Each new row is followed by what is left after taking away its nearest point in the smallest flat space through zero that holds the last named rows.

Z_403 (7 x 19):
[[ 14  -8  -5  15  18 -17 -10  -5  24  23  -4  -8 -11  -2  21 -14   5  14
  -19]
 [  8 -12 -30   3  23 -31  -8  13  22  12  -8 -20   2  24  15  -2  28  22
    4]
 [ 21 -17 -24  12   7 -16 -11   7   1  23  10  -3   0   0  12 -14  10   4
   21]
 [ 16  -1   2 -29   7   3   1  41  17  45  19  18   7  17  -4   2  -1   6
  -16]
 [ 21  -6 -43   2  35 -19 -25  11  -9  10   0  25   0  -3  12  -5   8  34
    4]
 [ 44  29   0   2  10   1   6  16   9  30 -19   2 -19  -5 -19 -36  30  -3
    3]
 [ -6 -19 -21  -9  20   5   7   3  21   9  -1   5   9   4 -37 -22   4  12
   -3]]
New rows:
[  9 -21 -21 -10  -9 -13 -17  20 -13   0  21  21   6  -2 -18  15 -25  13
  20]  [  9  -3   2   1 -12 -15  -7   6   6  -5  -2  -3 -10  -2 -15   7 -13   7
   1]
[ 12  -9   7 -16   9  23 -16   2 -24   1  22  -9   6 -22  12 -12  -8  10
  18]  [  4  -3  12 -19  14  18  -9   1  -7  -5   8 -24   4 -10   8 -10   3  14
   6]
[  3  23   9 -13   5   1   9 -18 -10   8 -17  23 -23 -12  -6 -21 -14  13
 -13]  [ -7   3  -1 -14  -5 -11  10 -11  -6   9  -5   3 -10   7   4  -9  -8   8
   7]

Z_496 (7 x 19):
[[-37 -27  33   3   9 -21 -14 -18   7 -32  -3   2  16  20  18  10   1 -17
  -18]
 [-14  -8   1   8 -11  -9  19  31  15 -11 -39   7 -26 -14  -5 -28   0   4
    5]
 [ 21   4  22  -9   9   0   1 -14  10 -17   8   0  21  12  -5  -3  16  -8
  -30]
 [-21 -31   8 -23 -15   5 -12   4 -11  -4 -37 -11   4   2  -7   7 -16  10
  -11]
 [ -6  -7 -22   5  -7  22  -5  40 -21  -8 -11  -6  11  -1  13   2   4  -9
   13]
 [ -5  11  20 -22 -21  24  19 -18   7 -33  -3  12   4   7  23  -2  19  10
  -15]
 [  8  -4 -17  -2   0   0   1   5  19  -9   7  14   4   1   0  41   0 -23
   32]]
New rows:
[  4 -10  16   3   8  12 -23  -5   9  -3  19 -10 -19   0 -13  21  23   7
 -13]  [ -2  -9  10   8   3  15 -18   8   6  -3  11  -9 -27  -5  -9  13  23  10
  -6]
[  1 -13 -23 -20  -2 -18 -20   2  11  10   9 -19 -15  -8 -20  19 -11   8
  -2]  [ -4  -1 -15 -12  -4  -9  -9   7  10 -10  15 -14 -12  -4   1   2   7   6
 -11]
[ -4 -14 -22 -14 -15   1  -8   6  17   4  -2 -15  13  -3  16 -16   6  -2
   8]  [ -1 -10 -16 -12 -10  -6  -7  -5  22   7   5 -14  11  -2  13 -18   6  -1
   4]
[  8   2  12  19 -24  18 -11  21  -8   4 -12 -10  -8  23 -15   9  12  24
   2]  [  4   3  18  25 -17   6 -11   9   2   2  -1  -4 -10  26 -13  15  12  18
   5]
[ -9   7  14  -7 -23 -17  -1  21 -23  -7  18   8 -13  -4 -16  24  19 -15
   8]  [ -7   9  19  -9 -22 -18  -1  17 -26  -2  17   4 -14  -5 -21  14  18  -8
  -2]
[  2  -7 -20 -18  20  -6 -15 -13  -7 -23 -17  -2  23   5 -15  17 -14  15
  16]  [  0   9 -17  -4  22  -8  -3 -10  -6 -25 -10   2  12   1  -6  -7  -5  20
  13]

Z_144 (7 x 19):
[[  0   2   2 -29  12   9  -1  28   6 -11   2  -5  -4   2  -3  -6 -11  -7
  -17]
 [ 10   4   2  -7  12  36  11   3  -9   8 -12  21 -17  -6  -4  12  -9  -2
  -18]
 [  1  16   4   1 -14 -19   0  -7   6  -3   4  -5 -14  -4   3  15  18  13
    2]
 [ 11   2  -8  25  21  -2  20  15  14 -25   0  -7  -5 -30  -8  14  -5  -4
   -1]
 [  0   4   4   9   2   5 -17   1  14   9   6 -25  13 -37  17  19   8  -4
    0]
 [-14   6  -4   1  -1  -1  10 -10  -5   4  14   5 -25  -4  11  21 -36 -10
  -15]
 [-12  -7  -3 -25 -19 -13  23  16 -20   3  -7 -26  -1  17  19  22   0 -11
   17]]
New rows:
[ -9  -6 -14  11   9 -23 -19  -4 -13 -21 -20  -2  15 -16  -9 -16  14 -14
  12]  [-12   4 -10  -6   5 -11 -16  -6 -19 -12 -20   6  -5 -14  -3  -1   6 -14
  -3]
[ 13 -16  19   5   1  20  -7  15 -24  -1   1   6 -23 -24  22  -5 -14   9
 -23]  [ 10 -19  17  10  -9  -4  -6  12 -23  -8   3  -1 -15 -12  19 -15  -2  14
  -7]
[ -8 -23   1  10  23 -23 -21  21 -14 -15  23  21  21 -16   8 -10 -24 -20
 -21]  [  2 -12   8   2   5 -21 -11  15 -26  -5   6  26   8  -9  10   9   9  -4
 -12]

Z_141 (7 x 19):
[[ 51   7  15  28  -1  -2   5 -22  -6  23  13  12 -19  -8 -27  -7 -19  11
   14]
 [ 34  22   7 -16  43  29  29 -14  16   5   7  42  -6  -8 -17  -3  23 -18
   10]
 [ -1  24  26  14  -3  23  11 -12  15   3   3  -1 -19   6 -16 -14 -23 -30
    4]
 [  5  -4   9   9  -2  20 -18  -2  24  16  24  44 -17   2 -13  -8   6   8
   13]
 [  7  25   0  41  -9   8  44   2  -6  23  20   9 -24  -6  -7 -10  14  -4
   27]
 [ -5  11  25  29  34  22  -9   3   2  10   4  -2 -19  -1  12  -5  -8  -3
   43]
 [ 15   9  36  -7   0   6   8   5   5  30   1  14  -1  22   4 -12  17  23
   15]]
New rows:
[  1  -7   0  10   0  -5  -8  11 -12  -2 -18 -34  -3  15  -8 -17   1 -24
  -2]  [  9 -12  -7   6   4   0 -10  11  -4   3  -7  -8  -4  12 -13 -16  16 -16
   0]
[  9  18   3 -16 -12  11 -14  -7 -17  -3 -10  -2  -1   0 -13  -8   8 -10
 -12]  [  2  14  -2  -4  -8  11 -18  -1 -21  -1  -5  -1  -5  -4  -5  -6  13  -3
   1]
[  7  20   9  16  -7   1  23  -1   1  -1  -4   1   3  -4   3  12 -23   6
  15]  [ -1   9   2   1  -6   1   9   3   8  -7  -4  11  10  -3   6  16 -16  10
   7]
[ 14 -16   5  -2   6   2  23   6  -6   1  10   7  27 -12  17  -2 -35  20
  30]  [  0 -14   1  -9  -7   8  25   7   5  -6  12  12  27  -9  12  -5 -35   7
  17]

Z_679 (7 x 19):
[[-37  -3 -19 -17  33  12  -2   0   2  37   1  31  20   4 -22   2 -16 -27
   13]
 [  8   0 -11 -12   1  -9  19  30  20  45  27  21  -3   2  -8  -6   4  12
   -6]
 [ -3 -16 -18 -12  33 -31  -2  17  -5  36  -6  43  24   0   5 -14 -28  13
   13]
 [-12   6 -20 -32  -8 -35  -8   8  -6  27  29  16  -5 -12  23 -15 -21 -18
   -4]
 [-15  -2  -2 -10  13  -1  27  15 -29  32 -27  19   0  -6  16   8 -33   5
   -2]
 [ -6   1 -25 -28   7   5  14   0 -13  31  -3  19  26 -12   3  32 -27 -16
   11]
 [-10   2 -37  -8 -20 -24  37  -1 -11  11 -28  18  -8 -44   8   8  -8  -6
   10]]
New rows:
[ 10   8  -3 -23  -1 -18   5  17  20 -21 -17   4   1  23  17 -18  11   7
   2]  [ -1  12  -4 -28   1  -1  10  12  17 -16 -20   2   4  23  11  -6   8  -6
   3]
[ 18 -19  17  23 -18  -5 -19  -5 -15  24 -22  -8   0   5   3  14 -21   1
 -12]  [  8 -17   5  21 -21  -7 -20  -8   0  28 -11  -3  -4  -1 -11   7  -8 -11
  -9]
[-15  -4 -12  -1  -9  20   8   4  -3 -14  -7   5  11  -7 -22  22 -22 -11
  10]  [ -6  -6  -2   2 -11   3   0  15   1 -14   6   4   0   0 -12   1 -19   3
   1]
[ 21 -16  -9   6  17 -23   9   6   5  24   7  -2   1  15   2   8   9   8
  -5]  [  4 -10  -7   7  12 -14   5  -8  -3  10  -1 -12  -7  11   3   9   9 -10
  -5]
[ -5  -6   5  -1  10  -5 -22  22  10  -1  -4 -11 -24 -14 -24 -14  16   5
 -18]  [  3  -6  -1 -12   9  -2 -20  17  -2   1  -9 -11  -8 -19 -15   8   1   2
 -13]
[ -6   2  18  -4  13  11 -20  -2 -14 -16   2 -22  19  14  -6  -1  18  10
 -12]  [ -9   3  -2 -11   4  -4  -1   5 -12   0  -1  -9  13  -5  -4  -2  17   9
  -9]

Z_810 (7 x 19):
[[-10   7  -3 -26 -14   2  -3 -12  15  -8  -6  19  -8   5  28  -4  -8  29
    2]
 [-27 -17  17 -13  -8  -7  19 -17  -1 -29   8   5   5   2  23  -7  17  32
  -38]
 [ 18 -12 -20 -14 -40  -8  -8   2  12 -23  21  21   1  -7  21   2 -18  35
  -35]
 [  0  10  13 -15  13  10  13  23  -6 -23 -36  40  -5  -3  -5 -22   8   6
   -5]
 [  0   9   7 -20   9   2  12 -17  12 -13 -14  24 -12 -24  34 -18  -2  11
  -12]
 [ -2   0   3 -12   6 -12  45   5   6  -8  -7  16 -13 -30  17 -16 -19  -6
  -36]
 [ 14 -15 -14 -23   6   7 -26   4 -16 -13 -10  40  -9  19   3  15  12  32
    6]]
New rows:
[ 11  10  -4  17   8  21  -4   7  -6  23 -19  -3  -3   6  -4 -14 -15  -5
   3]  [  3  -2  -2  13   3  16  -1  -3  -8  14  -9  -4  -1   9   6 -10  -9  10
 -13]
[ -2  21 -34  14   7   3  -4  -2 -14 -17  -9   0 -21   1 -13 -20 -25  -5
  -9]  [-13  15 -28  14   9   3  -8 -15 -16 -19  -3  -8 -18   8  -8 -16 -14   3
  -9]
[  3   8  -1 -12  19   6  -5   9 -24 -28  14  -6  -4  16  -9  18  -1  -6
 -19]  [  0  23   0 -14  12   8  -6   2  -9 -22  12 -11  -5   9   2  10 -11  -9
  -9]
[  6   6  -3  -6   0  10  -4  35 -18   4  13   0  17  -4  -3   7  -1   9
   3]  [ -2   9   3  -9   6   9   1  19 -12   7  13  -5  14 -11  12   4   1   9
   4]
[  6   6  -5  -2   0  10   5   8  -1   3 -19  -8   9  -7   3  -7   9  -4
  -3]  [  4  -1 -10  -5  -3   7   3   4  -2   6 -12 -10   8  -2   6   1   7   2
  -4]
[ -4 -35  20   9   1  -9 -11 -19   8   1  18   1   9  -6   4  -6 -24   8
 -16]  [ -4 -24  21   6   7  -2 -12  -6   7   5   0  11   6   1  -7 -10 -26   2
   2]

Z_688 (7 x 19):
[[  1 -32 -25   0 -39 -10   1  -3  -4  12  -4  -9 -15 -10   1  35  -1   7
  -20]
 [  4  16  11  -6  -8 -12   0   5  31  27 -11   3 -19  21  13  -3  -8 -29
   -7]
 [ 22 -25 -21   5   4 -24  14   8 -28  16  10   2  -4   2   5 -22 -40   8
  -11]
 [ 19 -15 -26  -9 -14   5   5 -16 -19  42  -3  11  -8  -9   3   7 -15  -2
  -10]
 [ -3  -7 -26  19 -16 -18  16 -10  -2  32  -3 -17 -11  13  18 -10 -20   4
  -15]
 [ 12   1 -28  -4 -12 -19   4  10  11  23  10 -23 -18  -5  11  -7 -47 -24
  -25]
 [  0 -19   4   5 -15  -4  15  -4   6  14   6  19  18  21 -19  15   1 -18
  -18]]
New rows:
[  8  12  -5  -6  -1  35   9 -17   3  -4 -22  -1  12  -2  -2  -9 -17  31
  -7]  [ 10   3   5  -8  -8  20   9  -3  14 -11 -22   1   6   7  -3  -3 -20  23
 -13]
[  0  -4   5  16  11  10 -25  -3 -10 -14   6 -23  -6  18 -11  -3   7   5
 -32]  [  9  -3   7   8  11  12 -27  -5 -12   0   0 -13 -12  18  -8  -3   6   1
 -29]
[  1 -13   4  -3  35  -4  10   0  10  16   2   1   0 -23   4  -1  -2  16
  -5]  [ -5 -13   7  -1  28  -5  11   0  20  14   1  -1   1 -18   2   7   3  11
  -9]
[ -2   0  -8 -13 -18  -2 -18 -10   3  13   8  -2  -4   0  -4   3  24  12
   3]  [  1   2  -4 -10  -7  -9 -14  -2   3   6  16  -2   2   5  -7 -11  11   7
   1]
[  5   8 -17 -18  -1  -6  23 -35   2  -7 -12  -3  -1 -24   3  19   7   6
   4]  [  7   7  -4 -14   7 -20  28 -23   8 -14  -9   2   2  -9   1   7   0   0
   3]
